The first 4 rows are patterns. Each new row is the sum of 2 different patterns, raised or lowered, with some noise. Before adding, each is slid sideways (what falls off one end comes back at the other) and multiplied by a number that may be negative. Names go in the order of the patterns.
(in the rows, 100 means zero)
Known rows, each followed by the names of its patterns:
[86 100 106 117 110 112 113 113 100 108 116 112 107 85 94 83 112 109 90 109 103 112 104 113 81 117 102 84 109 88 117 114 109]
Q_538
[103 101 86 119 95 102 122 84 84 81 101 116 85 85 85 106 97 96 114 79 89 92 113 104 107 88 119 101 80 110 105 88 97]
Q_316
[95 97 101 101 103 113 92 78 104 108 103 97 108 121 114 119 121 102 100 99 110 121 84 111 87 89 91 119 109 91 89 83 105]
Q_228
[90 87 119 80 106 103 119 117 118 118 116 99 81 93 94 102 81 80 106 118 119 87 104 103 108 86 79 105 102 96 108 113 97]
Q_249

New rows. What belongs after each?
[94 106 89 98 103 76 84 94 93 81 81 101 89 103 84 80 102 104 95 80 84 101 98 103 94 92 89 77 112 87 99 86 98]
Q_316 Q_249
[98 109 121 80 104 96 99 109 110 106 99 88 93 89 81 98 119 92 83 91 99 107 89 104 77 78 108 95 100 85 82 103 108]
Q_538 Q_228
[104 85 91 83 110 115 107 118 113 117 121 129 87 112 100 100 113 95 118 127 125 91 106 114 118 110 121 123 126 97 125 119 115]
Q_538 Q_249
[121 110 105 94 83 65 75 75 95 68 61 88 103 125 85 111 85 93 89 66 95 85 86 89 121 75 82 94 105 84 84 83 104]
Q_538 Q_249
[102 103 100 92 114 125 113 112 109 121 106 112 95 129 119 82 129 95 120 108 105 84 96 103 124 130 124 123 118 121 128 117 107]
Q_538 Q_249
[90 106 111 80 97 90 117 110 110 86 113 103 95 111 110 100 105 104 105 99 120 101 94 112 81 97 92 96 116 92 95 91 111]
Q_538 Q_316
[103 108 117 114 105 107 124 102 101 98 117 127 88 109 94 91 90 117 112 102 87 99 103 97 92 96 94 96 105 97 95 108 110]
Q_228 Q_249
[84 82 97 102 89 123 100 97 105 85 127 72 97 99 130 117 114 105 108 93 78 87 98 98 75 78 102 129 123 104 97 98 117]
Q_538 Q_249
[102 100 101 111 104 92 104 117 97 94 98 108 96 83 89 88 96 106 113 100 93 95 113 95 109 113 108 100 92 112 121 113 107]
Q_538 Q_228
[75 89 112 80 98 99 96 99 90 112 70 94 90 81 110 107 105 90 75 105 104 110 86 91 94 78 121 109 111 77 88 92 103]
Q_538 Q_316
[101 72 62 72 77 94 94 65 102 84 77 90 95 59 94 85 70 79 87 90 93 104 60 71 73 95 101 80 80 81 86 85 91]
Q_538 Q_316
[108 92 126 117 104 89 80 114 104 102 113 115 107 113 93 98 100 118 111 116 125 137 130 134 126 99 103 104 117 116 81 120 105]
Q_228 Q_249
[92 94 114 94 101 107 106 88 107 108 80 106 92 95 114 112 103 98 92 116 112 114 102 106 102 95 119 111 107 85 93 87 112]
Q_538 Q_316
[128 119 117 135 106 104 92 116 133 104 101 79 105 89 114 125 80 105 102 126 112 123 79 137 109 76 123 100 111 118 116 95 96]
Q_538 Q_316
[107 98 133 114 108 122 102 130 104 105 120 118 112 109 113 113 114 100 119 118 102 112 112 105 129 125 132 101 122 124 113 129 99]
Q_538 Q_316
[106 86 123 118 103 112 116 102 77 113 94 105 106 74 92 98 117 106 91 91 94 97 84 101 115 80 97 103 110 98 99 104 104]
Q_316 Q_249
[64 77 86 78 82 79 91 101 76 68 88 85 79 83 92 101 83 105 94 83 73 74 79 86 64 90 84 79 80 94 96 86 73]
Q_228 Q_249
[110 101 131 105 86 119 125 117 92 86 105 104 119 105 113 105 83 139 110 128 108 115 88 112 103 117 139 98 109 121 111 106 107]
Q_316 Q_228
[83 83 87 92 77 100 101 94 94 102 110 103 86 75 84 100 91 93 90 105 113 88 83 99 94 88 95 104 113 89 116 100 93]
Q_228 Q_249
[109 93 97 109 112 124 88 111 104 90 111 108 102 110 113 107 104 108 102 98 87 84 99 91 106 97 101 90 93 107 93 125 108]
Q_316 Q_228
[112 105 94 98 119 77 74 84 98 87 109 92 123 95 66 128 99 107 113 117 86 84 130 110 123 119 95 92 87 105 115 78 98]
Q_316 Q_228
[105 89 92 109 107 96 101 121 113 100 109 108 100 97 112 101 114 93 107 108 109 103 95 87 101 102 112 112 110 111 98 125 121]
Q_316 Q_249
[87 99 91 95 89 111 86 101 93 108 112 109 106 91 86 68 93 91 85 83 79 102 105 111 70 104 94 86 86 70 105 100 93]
Q_538 Q_249
[122 79 103 101 113 87 99 117 99 101 105 124 115 108 98 131 113 92 97 101 77 110 111 93 98 119 107 106 128 72 103 89 90]
Q_538 Q_316
[99 107 103 100 84 82 66 106 104 85 98 98 114 102 112 85 109 94 76 105 91 99 111 93 73 87 106 112 97 98 94 106 89]
Q_538 Q_228
[98 115 95 121 98 106 101 99 101 101 94 104 117 113 119 93 123 111 94 87 100 119 95 96 88 116 117 99 103 107 101 102 102]
Q_228 Q_249
[124 105 117 108 136 101 114 126 113 141 99 100 108 134 113 102 94 98 97 103 106 117 105 92 115 105 139 130 139 96 106 132 116]
Q_538 Q_228
[91 112 99 100 119 120 121 105 98 86 82 105 106 87 73 99 104 119 73 100 112 96 82 89 101 96 93 111 92 97 88 73 122]
Q_316 Q_249
[105 102 121 81 107 125 101 115 96 104 106 129 117 103 91 96 100 105 87 111 95 88 92 109 124 109 118 88 100 113 98 105 97]
Q_538 Q_228
[93 92 107 107 94 76 86 80 77 97 104 103 88 79 117 100 119 121 108 82 100 109 113 115 99 103 115 95 102 108 87 117 118]
Q_538 Q_228
[112 108 122 110 101 103 133 113 97 93 95 79 108 100 111 109 107 103 114 105 120 117 82 85 126 105 100 97 128 105 106 100 91]
Q_316 Q_249
[115 96 97 84 98 90 103 113 81 87 100 123 102 107 92 116 96 86 114 112 82 107 102 101 80 111 88 96 113 87 95 88 105]
Q_316 Q_249
